The rows of a group lie close to one hidden flat surface of 9 dimensions, which passes through zero. Surfaces can cross.
In the rows, zero is written as 128.
Some rows, each with its group after it:
[ 63  99 131 104 205 123  64  63 123 107 144  98 130 147 127 109 148]
q_444
[107 132  95 128 142 114 169 107 156 124 130 167 202  98  94 120 117]
q_444
[119  89 162 134  97 113 103 127 236 109 183 110 137 156 116 136 136]
q_108
[ 88 153 149 110 126 130  51 106 149 161 162 135 146 106 150 132 124]
q_108
[134 131 148 147 102 145 119 114  47  97  76 107  80 170 124 132 112]
q_35
[124 103 106 156 125 152 115 126 181 112 127 143 131 170 123 127 124]
q_108
[132 112 112 130 166 102 119 131 133 130 176 161 150 160 112 151 130]
q_587
[155 155  53 158  65  71 168 162  93 118  68  79 166 157  38 137  67]
q_587
[145  95 143 133 170 208 129 129 166  88 156 208 103 124 171 119 146]
q_587
[137 142 137  83 132 131 114 146 111 120 148 128 129  92 113 124 125]
q_587
[ 87  77 150 143 105 142 100 120 151  92 128 107  90 127 143 157 122]
q_444
[122 136 166 133 109 128 126 125 113 129 143 170 123 106 143 155 117]
q_444
[ 98 130 118 121  88 117 171 132 102 126  83 121 145  72 108 145 113]
q_108
[123 123 129 105  91  79 134 169 196 191 137  31 124  97 145 122 157]
q_444
[179 156 126 149  78 186  93 165 152 103 114 158 112 179 108 112  91]
q_444
[124 179  70  98 134  71 117 174 134 163 111 145 102 135  92 156  99]
q_35
[149 159 120 159 108  78 164 115 129 130 112 101 150 147 113 114 114]
q_587
[121 111 153 142 101 136 121 101 133 125 126  87 157 150 122 109 137]
q_35
[121 149 113 123  91 145 129 133  91 113  84 136 133  98 110 132  97]
q_108
[130 140 126  69 139 155  84 153  88 114 142 150 131 112  87 129 113]
q_587
[160 159 144 119  62 148 132 159 152 109 133 155 149 107  89 122  96]
q_444
[ 86 158 127 101 102 191 114 104 146 141 103 199 184  69 125 108 115]
q_587
[ 76  99 112 104 187 132 148  81 117 105  88 131 111 155 110 117 155]
q_108
[158  84 135  88 131 119 207 147 110  19 116  99 126  61  53 115 123]
q_444
[153 150 152 125 136 162 137 102 144  83 163 197 163 119 109 107 117]
q_35
[137 117  81 104 211 170  83 140 103 150 141 176 141 206 110 116 147]
q_587
[127  97 111 108 130 137 142 156 228 130 169 136 160  94 121 122 147]
q_587
[100  87 143 162 138  97 159 102 108 131 121 121 109 159 145 159 145]
q_108
[ 91 118 150 160  79 137 129  87  89 122  92 123 147 129 130 143 112]
q_35
[ 99 158 152 132 113  66 164  93 125 147 120 123 135 116 123 136 127]
q_35
[113 126 120  91 129 134 142 132 129 112  99 112 127  93 105 108 128]
q_108
[ 90  82 186 131 146  76 117  79 135 117 184 117 127 161 127 159 151]
q_444
[ 85 132 148 121 161 130  75 100  74 141 160 198 105 121 162 176 126]
q_35
[121 120 114  96 144 169 119 132 159  90 124 120 125  66 124 102 127]
q_444
[167 142  86 119 160 157 125 155 119 127 100 106 107 140 126  92 134]
q_108
[138 135 146 133 195 112 126  89 182 143 211 194 172 157 143 115 153]
q_587
[132 163 127 102 169 118 165 116  71 145 121 153 133  68 147 116 140]
q_35
[144 106 142 154 132 141 157 116 179  97 155 167 133 139 142 128 134]
q_35
[129 128 145 100 161 148 113 112  99  97 130 141  99 144 119 120 133]
q_108
[143 132 123 111 134 121  92 124 102 165 129  45 152 184 105  86 148]
q_35

New rows, each followed by its group:
[160 146 109 126 139 154 116 118 113  89 115 145 143 178  84  97 108]
q_444
[ 87  98 128  97 119 112  72 135 183 151 173 112 161 164  93 145 136]
q_587
[156 128 145 148 149 154 113 123 176 130 177 184 128 161 156 124 136]
q_444
[117  95 138 143 136 133 122 114 156 131 154 130 139 141 153 131 146]
q_35
[102 103 115 126  78 133 107 156 174 132 118  98 133 111 117 148 113]
q_35
[120  87 205 124 116 169 115 105 122  78 161 137  97  77 170 138 143]
q_35
[170 120 116 133 161 167  49 170 207 152 184 102  75 153 197 105 149]
q_108
[143 135 101 149 146 120 169 110 133 141 113 119 164 157 126  97 138]
q_35
[134 105 108 157 137 114 165 117 149 123 117 133 143 182 112 128 139]
q_108
[153 115  95 133 137 138 125 157 111 131 102  95  95 164 128 122 132]
q_35
[153 112 155  99 179 176 116 133 153 143 133  93  69 143 187  80 191]
q_587
[159 106 109 178 145 157 204  96 118 125  94 105 177 144 148  69 162]
q_35
[138 168 185  82 114 110 152 128 127  89 140 158  96  51 115 130 111]
q_35
[ 91  92  41 196 157 127 124 119  55 127  99 223 163 212  95 212  87]
q_587
[139  88 153 137 108 180  92 132 103  91 123  90  97 154 138 115 136]
q_35
[121 171 163 134  40 130  87 143 141 169 135 144 137 124 132 152  97]
q_444
[ 58  97 114 115  99 112 146 146 141 191  74  48 111  59 167 144 158]
q_587
[157  97 174 171 128 123 165 120 162  68 175 167  90 102 166 155 129]
q_587
[132  85 157 132 143 124 166 146 151 106 140 125  52  81 181 154 155]
q_35
[ 61 101 174 148 115 107 132  83  90 138 122 140 105  94 178 180 134]
q_35
[123 124 101 138 145 106  83 149 118 151 128 116  94 203 123 156 121]
q_35
[159 194 103 111 105 154 152 125  59 117  73 140 178 104  76  77  90]
q_35
[131 101  97 153 168 167 147 127 183 124 137 178 128 112 171 125 140]
q_444
[161 108  96 186 175  96 202 131 139 112 142 158 121 124 164 152 139]
q_587
[106 125 123 119  95 109  66 153 161 133 140 125 108 162 101 174  98]
q_35
[131 129 168 145  84  79 103 127 127 153 158  86 131 172 119 149 126]
q_108
[117 146 168 153  94 125 112  78  54 112  95 112 122 186 111 127 115]
q_35
[104  99 154 124 161 145  84 104 100 111 127 118  61 150 164 144 141]
q_108
[ 78 117 115 132 119 120 108 115 138 175 110 113 146 142 135 138 136]
q_587
[126 114 161 172  71 107 103 130 100 136 132  96  96 171 140 167 115]
q_108
[172 129  99 115 177 148 147 151 180 160 122  81 122 173 144  60 179]
q_587
[149 114  85 121 206 120 137 108 109 110 116  96 134 188 102  85 149]
q_444
[126 134 154 122 122 131 135 131 150 130 169 170 151  66 150 142 130]
q_108
[142 130 154 111 159 104 123 129 134 128 159 122  96 139 143 127 148]
q_35
[ 88 106 179 123  98  90 119 107 132 134 158 125 132 113 133 171 129]
q_444
[151 111 146 141 168 131 156 122 130 108 144 140  89 138 160 128 153]
q_35
[140 141 140 148 127  71 160 120  98 135 126  86 107 112 141 140 131]
q_587
[157 138  67 134  51 158 183 162 186 117  68  73 217 108  64  66 106]
q_35
[ 96 141 135  88  84 137 135 138 103 143 107  99 155  13 125 122 119]
q_35
[137 174  93 133 103  74 154 152 135 128  86 134  96 152  86 155  91]
q_35
[182 127 124 132 119 135 165 154 192 102 136 110 127 119 119  96 133]
q_587
[130  89 135 129  97 149 134 140 158  78 108 105  94 138 105 134 119]
q_108
[134 112 142 122 202 121 142  99  74 101 147 156 113 130 138 131 149]
q_444
[102 173 109 135  68 127  88 131  42 166  47  76 111 150 116 135  94]
q_444
[ 80  92 116 164 132 110 196 107 105 139  97 159 134  91 157 172 138]
q_108
[116 156 147  92 104 102 143 118 146 146 141 109 174  67 105 109 126]
q_35
[170 184 191 120 173 120 133  76  99 122 172 154 122 129 158  84 146]
q_587
[161 129 104 144 121 143 173 151 133 101  92 132 101 129 125 120 116]
q_35
[ 90 136 149 124 103 145 117  97  82 138 117 132 171  82 133 126 121]
q_35
[165 112 100 123 123 107 196 159 180 115 131 107 166 127  85 107 133]
q_444
[110 140 195 119 107 143  79 112  49 122 129 147  71 115 158 163 116]
q_444
[187 155 156 112 146  97 193 127  98 103 105  76  81 127 124  83 150]
q_35
[113 109 128 123 153 105 128 125 133 151 134  99 116 142 143 128 153]
q_108
[117 127 138 116  76 157 105 135  77  83  81 101  91  99 107 137  94]
q_444
[145 125 118 146  92  86 168 153 155 161 130  87 158 130 112 133 133]
q_108
